The rows are grouped in 4 ways, from coarse to fine. Each group lies inside one group of the grouping before and may be the whole of it. The rows also spread widely along 16 directions, which tell nothing about the answers.
Known rows, each followed by its group in each grouping:
[-28 -12 -11   7  24  34  15  21  -5  17  -3  17   4  13   2 -11  -2  -4
  -8  -9 -33 -20 -48   7  53  -4 -44   5   1 -12  13  -5 -26  -8  46  -3
  -1   1  -2   6  41  -4  40  40  12  22  -3 -24] => gariz Munuv K_449 peg
[-27  -9  35  28 -14  -7  36   7  28  -9  29  -3   6 -15  27 -16  11  -3
 -45 -20  14  57  -4  37 -24 -28 -31  14  36   5  41  16  -8  42  34  15
 -17  23 -11  -6  -5  -7  -5 -29 -13 -27 -11  -7] => nog guro K_245 dof
[-26 -23 -51   9 -11  14 -24  32  50   0  -1  41  21  25  12   8  -9   2
 -54  29  44  -4 -27  45  28  56  22  -4 -34  -9 -23  45 -42   8  29  -5
   1 -20  -6  -7  37  -9  52  31  26  21 -54   1] => gariz Duli K_822 Kamol
[ -6 -19   9  -7 -28   3  21 -33  32  -1  33  16  15 -25  35  -6 -34 -16
 -96 -30  -8  65 -21  18   1  -8 -31   9   3  -1  20  17 -26  -2  32 -36
 -10   2 -34   7  -5  -3 -25   5   4   7 -33 -27] => Fenik Bavut K_894 posa
[  9   4 -20 -11  -9   8  21  20  23 -23  13  22  11 -14   6  -7   0  -1
 -33 -43   8  33 -18  -5   8   3  27  53   1   1   4   2 -53  17  10  17
   5  13 -14 -15   4  19   6  12  -6 -11 -17 -10] => Fenik Mun K_587 rikag
[ -9  -5   9  -7 -30  -3  16  21  19  27 -16 -32 -14  22  32  12  41  26
  -6   0   0  47  40  34 -10  15  38  17  22 -14  34  -7  17  -9 -40 -20
  26  -1   7 -16 -11  26  -2   0 -29 -17 -16 -18] => Fenik Bavut K_515 meba
[ 20   6 -18  23  17  -8  18  26 -31  10  13  -6  28  -7 -22 -29  25  29
   0 -33 -23  24 -13 -25   6  14 -50  -5  -8 -23 -22  -2 -23 -48  43 -33
 -22  13  -3  -8  32   8  30  38 -12  12 -13 -69] => nog guro K_40 lup
[-17  -3   4 -24 -11  22  24  29 -26   8  19  19  18  18  -3  -8  19  51
  12 -70 -16  10  20 -46  16  12 -37   7   0 -12 -29 -14   3 -43  53 -23
 -24   5   7  -8  27  21  30   0 -37 -10  18 -27] => Fenik Mun K_587 tuf
[-30  -9   3 -38 -15  16 -17 -35 -11 -10   5  16  33  43  14 -26 -34  20
  15 -45   5 -37  -5 -48  22  20 -27 -11 -28 -19 -40 -49  19 -38   4 -47
 -14  -5  27  25  30  23   2  21 -11  -5   3 -16] => Fenik Bavut K_515 gade
[-12 -19 -11   8 -12  13   9 -30  51  17  12 -23 -23  10  21  30  14 -37
 -27  34  10   5 -12  58 -18  -4  22 -25  10   3  16  25  10  42 -10  -4
  19   9 -17  -7 -14 -25  -6 -14  39  21 -21   9] => gariz Munuv K_606 zem
[-33 -20 -37 -14  25  64  38 -11  40  47   6   1 -38  13  16  43  32 -22
  -6  26 -22 -29 -25  52  62  -8 -14  20  11  13  15  11 -20  15  32  11
  19 -11 -12 -24   3 -27  25  31  25  41   4   2] => gariz Munuv K_606 vasa
[ -8 -57 -26  17   0  29  67 -22  -4   4  39  23  12 -20 -15  -1   9 -10
 -34 -27  -7   6 -12   6  16  -4 -42 -34  22   3 -45  31  -2 -14  52 -28
  -1   2 -12  -4 -11 -19 -34  42  11  29  29 -32] => nog pek K_741 Foter
[ -1 -12  -5  -5 -19   8  20  16   7 -26  22  15  33 -15  21   9   5 -12
 -50 -26  -6  51 -20 -11  -5 -19   2  13 -15  -6  14  13 -24  -6  35 -11
 -14  -6 -33 -12   7  13  -4 -14  19  -3 -23  -6] => gariz Munuv K_82 Mupu
[-44  -9  18 -13 -78  30  16 -28  17  16   1  38  15 -44  30  38   6   3
 -46  28  21 -10 -33  21  22  -4  46 -14   0   0 -11   9   9  -5  23 -19
   6 -36   7   2   3  35   1   1  23 -21 -43   8] => nog bodel K_700 sedoz
[ 38  -2 -40 -10   8  14  33  11   9  41  25   3   1   7  15  38  15  15
 -40  -3  -4  34  29  18  12 -20 -60  19  -3   5  -3  12 -52 -24  42  12
 -16 -12 -24 -35 -22 -10   9  -1  30  78  19 -19] => gariz Duli K_822 Piz
[ 17 -41 -25  42 -24 -28  54  36  19 -14  35 -21  23   3 -36  34  54 -31
 -26  11  20  36 -11  24 -45 -21 -16  -9  11  -5 -19  41   2   8  23  -7
 -19  11 -31 -28 -30 -17 -27 -10  34  15   1 -10] => gariz Duli K_293 gozep
[ -9 -53 -19  12  31  24  49   2   0  -8  13 -16  20   5   3 -16   7 -16
 -25 -16 -15  53  27  14  -3  -6  -1  -9   9   4  36  46 -22  -3  26 -13
  23  -3 -44 -26  -7 -38 -15  26   9  26  39  -9] => gariz Duli K_293 Kuze
[  1  -5  29  35 -11 -15  51 -31 -20   2  20 -41  10 -31 -28 -22  31   4
  36 -11   3   8   9  -8 -39 -33  -6 -21  35   2   4  -2  15  10  10   0
  -4  23   4  -7 -17  -8 -23   5  -3 -28  21 -28] => nog bodel K_736 sib
[-21 -16 -36 -26  50  19  -1 -24  35   0   5 -18   4  27  14 -36 -25   0
 -17 -27  -7  41   6   8  28  27 -19  44 -21   1  44   3 -33  -5   2 -34
  23  11 -32 -16  15 -32  17  54 -27  12  -4 -21] => nog guro K_40 Vapig
[-12 -28 -56  -7   0   6  30   4  29   2  24   5   7  18 -47   8  24  16
  24 -14  37 -24  -4  -4  20  27 -16  34  -6   7 -56   2 -11  -7  21 -11
  -3   8   7 -21  -9 -10   6  57 -16  -2   3 -12] => nog pek K_741 lugib
[-23 -14 -10 -10 -16  24   1  12  33  -1  25  49   9  23  45  14 -27  -4
 -70 -22   9   9 -29  25  24 -10 -59   8  -4  -1  -4  -2 -29  14  44   9
 -25  -4  -1  10  14  10  16 -18  23  33 -18   2] => gariz Munuv K_82 Mogi
[  1 -12 -11 -11 -24   9   6  21 -10 -11  -2  11  22  17  12  11  13   0
 -14 -18 -10  12 -19 -19   4 -15  -4  -1 -11 -16  -3 -10  -1 -17   2 -13
   5  -5  -6  -8   9  27   3 -12  21  14   4  -7] => nog bodel K_736 leze
[-18 -15  10  -5  -1  19  27 -18  -6  -6  10 -19  20   4  43 -21  21  44
   6 -24  19  50  88   0 -19  20  49 -20   7  -1  14   9  13 -13  -2 -12
   7 -16   3  -8  -8   2 -16   4 -34 -21  10 -12] => gariz Munuv K_449 peg
[ 13  20   6  -7  -1 -18  -5 -14  15 -22  43  -1  24  21  17 -28 -23  38
  -1 -59  44  25  48 -23 -39  -4 -45  12  -4   6 -23 -23 -23  20  23  26
 -45  26  15   4  -6   3   3 -33 -17  -5   2  -6] => gariz Munuv K_606 zem
[ -3  -5  -7  -8 -44 -22 -21  -5  39 -13  17  16  22 -19 -15  -3 -47  -8
 -64 -10  28  39 -45   1 -21   5  -3  21 -26  -2  10  29 -34  18  24 -19
   0  17 -33  -7   5   0  23  -2  18  -6 -46   4] => nog bodel K_700 sedoz
[ 46  -3 -11  24  16 -10  17 -16 -25  16   2 -52  18   3  -7  -2  34   3
  32  15  18   4  50  -1 -41 -20  21 -23  -5  -1  -2  12 -24  -3   1  24
   9  -1 -10 -37 -21 -21   0  -4  47  39  35  -7] => Fenik Bavut K_515 gade
[ -6   1  10   9 -30   7  23  -5   4 -18  11  45  39 -38  31 -13 -33  15
 -48 -13  39   7  -9  11  18 -19  -2  28   9   6  -1 -14 -63  13  24  43
 -13 -21  21  11  -9  35 -13  22  14   1 -16  -3] => gariz Munuv K_82 Mogi
[ -8 -50 -35  15  13  13  43   9   4 -27  24 -25  38  -7 -20  13  44 -26
  -6   3   8  41   9  -3 -17  -5  33  -6 -24   4  10  55 -10  -8  41 -19
   3 -13 -55 -43  -5 -41  -8  16  28  -1   7   3] => gariz Munuv K_82 Mogi
[ -4 -14 -54 -27  35  31 -20   6  15 -27  -7   8  22  74  49  -4  -4  -1
   6 -12  20 -16  20  -5  29  19  12  14 -39 -12 -10 -31 -24  -9 -25   5
   9 -19  10  -2  17   8   7  14  20  41   8  10] => gariz Munuv K_82 Mupu
[ -8  17  43  24  -8   2   8 -17 -21   9  -4 -14  33 -34  34 -37   2  32
 -10  -2  11  32  29   4 -10  -4  23 -11   4  -4  32   5 -28  -7  34  12
  -7 -14   5  -5  18   5  18   5  -1 -25 -17 -22] => Fenik Bavut K_894 posa
[-19 -13  32  28 -49 -30  16 -20  -7 -12  -2 -31  56   2   6   4  22   6
  21  38  69 -18  22  11 -36 -16  27 -11  -6 -10   0 -16  19  -7 -12   2
 -10 -32  25   5 -22  10 -31   2  20 -25  -2  13] => Fenik Mun K_587 tuf
[-22 -14 -36 -46  -9   3  -3  16  16  -4 -18 -12   2  29 -64 -11 -16  16
  48 -32  -2  -8 -12 -38  15  37  38  53 -16  -6   4 -10  -9  -9 -25 -29
  40  25  -7 -17   8  12  29  54 -37 -23   6   4] => gariz Duli K_822 Piz
[ -8 -37 -24 -19 -46   3  17  11  32  22  -8 -20  -6  31  10  60  26   9
  -3  35  45  10  47  42 -17   0  47  10   5   4  10  14  15  10 -37  10
  37 -21  -2 -30 -53  10 -16 -11  19  32  17  40] => gariz Munuv K_449 peg
[  1 -13  -5  29  -2  -4  28  27  -2  -3  -2  -5  17  40  34  -2  29   1
  -6   7   9   1   9  29   3 -11 -20 -12  24 -22  -1 -28   1  -5 -24   9
  -7  -8  31  15  -1  23 -24   5   7  21   7 -23] => gariz Duli K_822 Piz
[-15  10  18   9   6 -17   7   8  34  14 -11 -51 -22   2 -20 -27   1  -4
  19  -3  -9  46  -2  26 -28  -1  26  35  28   0  77  13 -14  46 -20   5
  30  45 -20 -15   2 -17  26   8 -27 -36 -13  -7] => gariz Duli K_822 Kamol
[-16   3  10  23 -16  -2  15 -22   6 -39  20   5  52 -19   7 -14   9  -4
  12   8  58 -13   7  -8 -24 -13  42  -6 -10   8 -15   1 -23  28  28  35
 -26 -12   9  -4   3  -2  -4 -10  28 -32 -10  18] => gariz Duli K_822 Piz
[-34 -22   7   4 -15   0  -6   0   3   1  -7   7  34 -11 -37 -29 -42   6
 -11   0  13   1 -29  -3   3  18  -1   1 -18  -4  18  30 -28   0  40 -15
  12   3 -17  -4  24 -14  40  42   7  -9 -10   1] => gariz Duli K_293 gozep
[-14 -30  -5  15   5  -4   9  14 -27   7 -12 -12  42  27  -7 -34  -1  40
  15  -7  19   7  26  -6   8  21 -32 -14  -8 -19  -3  -2   1 -43  12 -26
   7 -15  17   2  12   1   7  52 -18   8  19 -27] => nog pek K_741 Foter
[ -9 -13  25  50  18 -16  25 -14 -17  -1   4 -36  23  33  10 -44  15   7
  31   1  25 -22  19  22 -19  -6 -37 -30  26 -17   1 -27  12   3 -10   5
 -11   8  38  25   4 -12 -22  24  -5   0  23 -32] => Fenik Mun K_587 rikag
[-35 -35   2  -7 -31 -16  12  18  -6 -30  -8 -18  49  14 -39 -10  -5   7
  26 -10  24   6 -10 -26  -9   3  18  24 -18 -12  15  -7  11 -19  -6 -28
  12  -7  -4  -5  -2  12  -6  37 -15 -37   1  10] => gariz Munuv K_82 Mogi
[ -9 -11 -15  -1   2   4  26  -5  42   1  21   7  15   2  40   1 -17  -3
 -63  -1  22  46  -1  42  23 -13 -44  53   2   5  39  -7 -50   6  14   6
 -11 -14 -11  -1 -15  -4 -16  30  -2  18 -23 -15] => gariz Munuv K_82 Mogi
[ 34  21   2  10 -37 -28  27   1  20  23  23 -24  17  -3  21  48  33   2
 -28  27  30  31  17  27 -28 -46 -43  28   3  -1   7 -19 -21  -5  10  18
 -37 -14  -3 -19 -39  14 -19 -29  36  32 -16  -9] => gariz Duli K_293 gozep
[-38 -41  20  -7 -52  -8  42 -24  19  20  10 -23  31 -43 -40  18  -3  10
 -16  19  44  32  16  18 -18  -5  19  30  -4  19  39  48  -8  -4  40 -19
  19 -22 -38 -35 -37 -29  -6  33  -5 -25   5  21] => Fenik Mun K_587 rikag

New rows, each followed by its group in each grouping:
[-30  -8 -23 -54 -27  45  16 -19  33  43   3   5 -15 -13   0  49  12   4
 -15   7 -19  15  -6   5  33  11  31  23 -17   8  15  23  -5 -18  31 -37
  20 -17 -36 -35   3  -4  31  15   4   7 -17   6] => gariz Duli K_822 Kamol
[-14  -5 -12  18  -6 -19 -14   1  52  24 -10 -26  -7   7  -4  -4  -9  -9
 -30  43  32  19 -24  65  -3  16  -2  29  -3  -3  44  23 -30  31  -8  -1
  25  11 -12 -14  -1 -21  31  30  11   9 -40  -3] => nog guro K_245 dof
[-40  -6   9 -29 -42   4   7 -11  13   7  -1   1  22  38   8  19   6  17
  20  -3  31 -37  -7  -7  22   2 -21  29 -11 -12 -14 -53  26 -25  -9 -25
 -12 -20  32  13  -1  29  -8  17 -16 -16  -5   4] => Fenik Mun K_587 rikag
[ -7  -3  10 -26 -43  -7  -4  35  15  25   6   4  -7   6 -22  22 -23  22
 -24 -29  -5  32 -11  -5 -15 -16 -36  30   4   0  26  11 -14  11  32   3
   3  26 -22 -18  -8  14  39 -27  -1  14   2  14] => gariz Munuv K_449 peg
[-40 -20  30 -23 -26   6   9  -3 -23  14 -22  -8  12   2 -37 -35 -31  26
  32 -38 -18 -11 -13 -32  14  10   3  14  11 -11  21 -15   7 -19   3 -29
  32  14   9   3  16  19  20  44 -34 -32  21 -10] => Fenik Bavut K_515 gade
[-36 -65 -12   6  13  31  10  55 -11   9 -19  -3  -2  73  12  -1  11   1
   0 -12 -23   4  10  25   7  11 -16 -42  13 -19  23  24  26  -4   1 -14
  38   5  -4  -6  18  -8  20  -3   6  40  46   9] => gariz Munuv K_82 Mupu
[ -9 -27 -33   1  15  29  48  42  -1 -17 -19 -13  22   1  -2  21  47 -29
  12  14 -15  19 -12   5  27 -26  56  45   1  -1  47  11 -36   0  -3  23
  35 -21 -29 -41  -4   2  -3  27  26   6  22  16] => gariz Duli K_822 Piz
[-19   2  16   2  21  17  22   2   4  32 -25 -24 -32  19   7 -36 -10   1
  12 -17 -53   9 -19  25  28   0 -18  15  46 -17  55 -29  -6   7 -32 -13
  38  31  16  17  17  14   9  48 -31   3  10 -41] => gariz Duli K_293 gozep
[ 16  24   5  13  17  -5  25  -5  -7  34 -12 -39 -10 -17   2 -26  16  18
   9   1 -29  31  -4  13  14 -14 -22  31  22 -10  51 -20 -31 -15 -12  -6
  16  12   1  -8   4   7  12  46 -18   0 -11 -56] => nog bodel K_736 sib
[-34 -30   0   2  -8  15  25  13  24  29 -23 -32 -22  24 -12  25  25 -33
  15  31 -16  -8 -42  41  17 -28  -5  24  24  -3  56   0  16  23 -13  -2
  44  10 -10 -18  -9 -10   6  18  15   7  15  16] => nog pek K_741 Foter
[ -4  -5 -37 -22   7  -1  -1  16   0 -14  12 -17  34  34 -27 -12  23  34
  33 -32  12  18  31 -44  -5  41   8  14 -41 -14 -30   0   0 -42  18 -42
 -16   0 -12 -22  22  -2  29  29 -25 -15  -8 -22] => gariz Duli K_293 gozep
[ -2 -13 -34  18  56  40  33  -8  22   6  30   6 -10  -4  33 -24  22  -2
 -37 -28 -12  42  12  31  16  14 -15  -4  11  10   9  38 -44  20  51   9
   0  16 -27 -25  19 -38  24  16   2  27   1 -35] => nog guro K_40 lup
[ -8  -7  -2  34  17  -6  41  -4  13  13  12 -31 -25   9 -12 -31  37   3
  20 -21 -15   8  -8  28  -5  14 -16  -5  51 -13  -4 -17  19  13 -24 -22
  10  44  23  10   2   3 -14  39 -40 -18  -6 -58] => nog guro K_40 Vapig
[ -4 -29 -28  30  -4  -3   0  -4  17 -18  21  31  33   8  -4 -11 -29 -27
 -49   7  24 -25 -62  20  12  10 -42 -24 -18 -14 -39  10 -31   4  31 -12
 -18  -1   3  23  19  -7   0  36  45  34 -31 -22] => gariz Munuv K_82 Mupu
[ -1 -10   4  11   1  -1   5  37  -9  22 -10 -33   8  12  -8  -2  28  12
   0  -4 -17  38   8   6 -12  -2   0   3  -3 -10  39  28 -12 -10  30  -6
  11   9 -27 -34  16 -14  42  -5   7   5   2 -10] => Fenik Bavut K_894 posa
[ 19   1 -48   8  27  16  54 -13  36  -1  15 -17 -11 -32 -21   7  32 -32
  -2   7  -2  14 -18  23  19  -8  36  57  15  14  10  10 -61  23   1  20
  17  11 -25 -32 -17 -15 -11  57  14   6 -11 -22] => gariz Duli K_293 Kuze
[-20   8   3 -51 -13  15 -15 -13  32   2   3 -10  -5  21  20  -5 -13  15
  -4 -41   2  37  21 -17  -4  10  26  42 -17   4  33  -6 -10  11   2 -13
  11  15 -22 -24  10   4  31 -19 -21 -23 -10  13] => Fenik Bavut K_515 gade
[-42 -37  -6  36  -6   8   8  16  33  14  -6 -10   3  35  21 -12  32  14
 -14  30  43   1  20  69  -4  53  33 -33  11 -12   3  39  14  15  -1 -13
  17  -9  14   0  18 -22  20  25 -11 -10 -23 -11] => Fenik Mun K_587 rikag
[ 11  26 -12  -8 -10  -4   7 -40  17  17  15 -15  14 -11  14   0  11  19
   3   6  23   3   7  -2   8   3 -12  24 -13  -5 -16 -33 -15 -22   2 -18
 -17 -10  14  -1  -5  12  -5  32  -3  -5 -33 -34] => nog pek K_741 lugib
[-26 -25  -9 -16 -21  40 -11 -29  -4  48  -6  29 -12   4 -17  -8 -36  32
  -5  -6  -4 -38   6   9  14  52  11 -68   0  -5 -46  36   3 -12  32 -30
  29   4  12   3  25  -4  48  32  12  38  10 -12] => gariz Duli K_293 gozep
[-17 -13  23   0 -13  -3  31  -6   2  -1  28 -12  13 -11 -17  -3   4   1
  -2 -38  -1  30  -3 -13 -29 -37 -40  11  15  10  19   8   2  19  46   3
 -12  29 -23 -21 -11 -11   3 -28  -2 -10  25   5] => nog guro K_40 Vapig
[ -4  -7   7  47  24   0  32  12 -17  -9  17 -18  43  -2  43 -34  40  16
 -27   2   7  54  24  16  -3  -7 -25 -20  -1 -16  25  12 -15 -25  38 -12
 -29 -20  -6  -4  24 -14   0  13  -2  -9 -16 -48] => nog bodel K_700 sedoz
[ 13  17   6  21   5 -23   3 -38  18  13  -4 -34  -7   8  -2 -40 -15   4
  15   1  23 -13  -2  28 -11  16   1  11  22 -13   7 -34 -18  18 -46  -1
  16  25  32  24  -5   4 -14  49 -14  -3 -17 -40] => Fenik Mun K_587 rikag
[-30 -29 -18 -32 -38  25  12  40  42  36 -15  14 -36  40  19  27   8  26
 -35 -14 -11  35  19  46  17  38  22  13  28 -10  17  16  14   2 -29 -24
  43   8   3 -11  -6  29  17   8 -34  14  -6  -3] => gariz Duli K_293 gozep
[  4   5   6 -12  15  -5 -16  -4  -1   6   4 -24  30  -4  -1 -32 -29  25
 -13 -26   8  52  28 -18 -15   1 -12  29 -30   6  47  25 -53  -5  49   5
  -1   6 -40 -33  13 -28  47   3   2   3   1   0] => Fenik Bavut K_894 posa
[  0   5  19  14  11  -2 -21  -3 -20   7  -7  -8  28  38  50 -47 -27  51
  -3 -17  22  13  56  10 -14  19 -27 -41   0 -20   6 -18 -10 -13  -6   7
  -6  -6  36  24  19  10  14   1  -8  23   6 -24] => gariz Munuv K_606 zem
[-33 -44  -1  18 -18   3  16  50  20 -34  -4 -12   0  52  19  -2  45 -31
 -11 -23 -21  37 -30  14 -21   5  25 -26  21 -30  15   9  60  18 -30 -41
  21  28  -6   7  21  15 -17 -26 -13 -33 -10  -6] => nog pek K_741 Foter
[ 31  21 -26 -18  21  17  32  -8 -15  19  20  -5   2   4  15   1  28  42
  20 -42  -1  12  48 -21  12  -9 -30  29   9   5 -25 -35 -31 -25  11  16
 -11   5  14 -25 -15  21   0  11 -14  33  30 -32] => nog guro K_40 Vapig
[  5  18 -18   0  24  -6  11  -4  -1   4   4 -30  26 -11 -27 -18  15   6
  23   1  -1  10 -23 -22  20 -15 -30  56 -28  -2  29 -15 -45 -20  31  -6
 -11  -1 -21 -26  16 -16  31  47   3 -10 -15 -29] => nog bodel K_736 leze
[-12 -26 -37 -32 -22  25  15 -19  40  29  12  32  11   8  22  38 -24   3
 -55  15  42 -11   0  34  47  -1 -28  49 -19  16  -9   3 -56  -7  28  13
   4 -37  -7 -23 -24  -3   3  34  32  55   0  16] => Fenik Bavut K_515 gade
[ 13  -5 -14  38   4 -14 -12  32  18 -39   8  -1  28  18  10 -22   8 -21
 -26  -4  22  28 -13  14 -42   8  32 -23 -11 -14   0  31 -28  37   7  20
  -6  20 -15  -7  24  -6  22 -25  38   2 -25  -1] => gariz Duli K_293 gozep
[  2  27  15 -32   1  -4 -19 -39   6  17   8 -27  10   9   0 -30 -35  46
  24 -32  19  26  58 -25 -29   9  -7  14 -15   7  19 -10 -21   1  13   0
  -4  17  -4 -14   0  -8  33  -5 -20  -3  10  -2] => gariz Duli K_293 gozep
[-32 -24 -15 -24 -30  -2  25  39  33   4  10  19   6  24 -15  19  -5   9
 -28 -32   9  20 -34   7  26  -9 -59  72   9   0  14 -17 -14  -2  16  -9
   0  13  -5 -12 -12  23   7  18 -28   2   0   0] => nog guro K_40 lup
[ 26  14  -5   7  10  -6  27  17  -8  41   2 -46 -26  38   1   8  53  21
  36 -16 -21   3  25  10  -8  -8 -35   6  30 -19   0 -34  11 -17 -21  -7
   0  24  20  -8  -6  10   4   3 -16  24  19 -43] => Fenik Mun K_587 tuf
[  2  11 -14 -40 -24  11 -10 -23  -5  18  -8  10  -7 -12 -47  -2 -35  14
  27 -30  -8 -38 -34 -38  15   6   6  21  -7  -1 -28 -22 -20  -3   1  -9
  28  28   9  -9   3  27  31  30   7  14   9  -1] => nog guro K_245 dof
[-30 -40  -9  25  30  18  56   5  14 -22  18  -6   9  28  11 -24  26 -12
  13 -24  15   3   5  19  13 -18 -29  17  35   5   8  -9  -1  26   9  20
   2  12  12  -2  -7 -16 -29  26 -16 -10  37  -6] => nog pek K_741 Foter
[ -9 -29 -57 -35   5  13  33  29  37 -34  21  -6   4  45   1  16  34   2
   1 -49   4  42  19 -13  12  18  17  58  -8  -3  -7 -14  -1 -11 -22 -26
   5   8 -16 -22 -13  12 -22  23 -38 -13  -1  -8] => gariz Munuv K_82 Mogi
[-18 -16  14  26   2  19  41 -77  30  10  18 -17  -6 -22  38  -6   2 -46
 -27  27   6  -4 -25  50   5 -31  -9 -21  30   5  19  -7   5  33  -3  -8
   9  -1   2  16 -17 -22 -50  23  29   6  -7 -17] => nog pek K_741 Foter
[  3   0  -5   6  -4   6  22 -43 -10  -4  10 -15  22 -20   8 -23   7  19
  13  -6  15   3  29 -10  -5  18  41 -21  -1  -8 -20 -10  -3 -18  -9 -20
   4 -10  14   8  -4  10 -22  43  -6 -10 -12 -33] => gariz Munuv K_449 peg
[-41   0   5  -8 -40  18 -14  -5  45 -19  15  12   5  25  47  25  35  -5
 -12   6  39  -1  -2  18 -19   0  44 -14 -12   1  -7   5  28  41   9   7
 -14  -3   2 -10  15   8  20 -64  19 -34 -34  31] => nog bodel K_736 leze
[-26  18  13 -13 -13  19  39 -55  40  54  12 -17 -36 -29  29  -6  13  43
  -7   2  13  25  38  46  22  12   0  35  40  16  28 -14 -10   8  -5  -6
  11   0  19  -6 -20   3  -1  41 -53 -26 -23 -38] => nog bodel K_736 sib
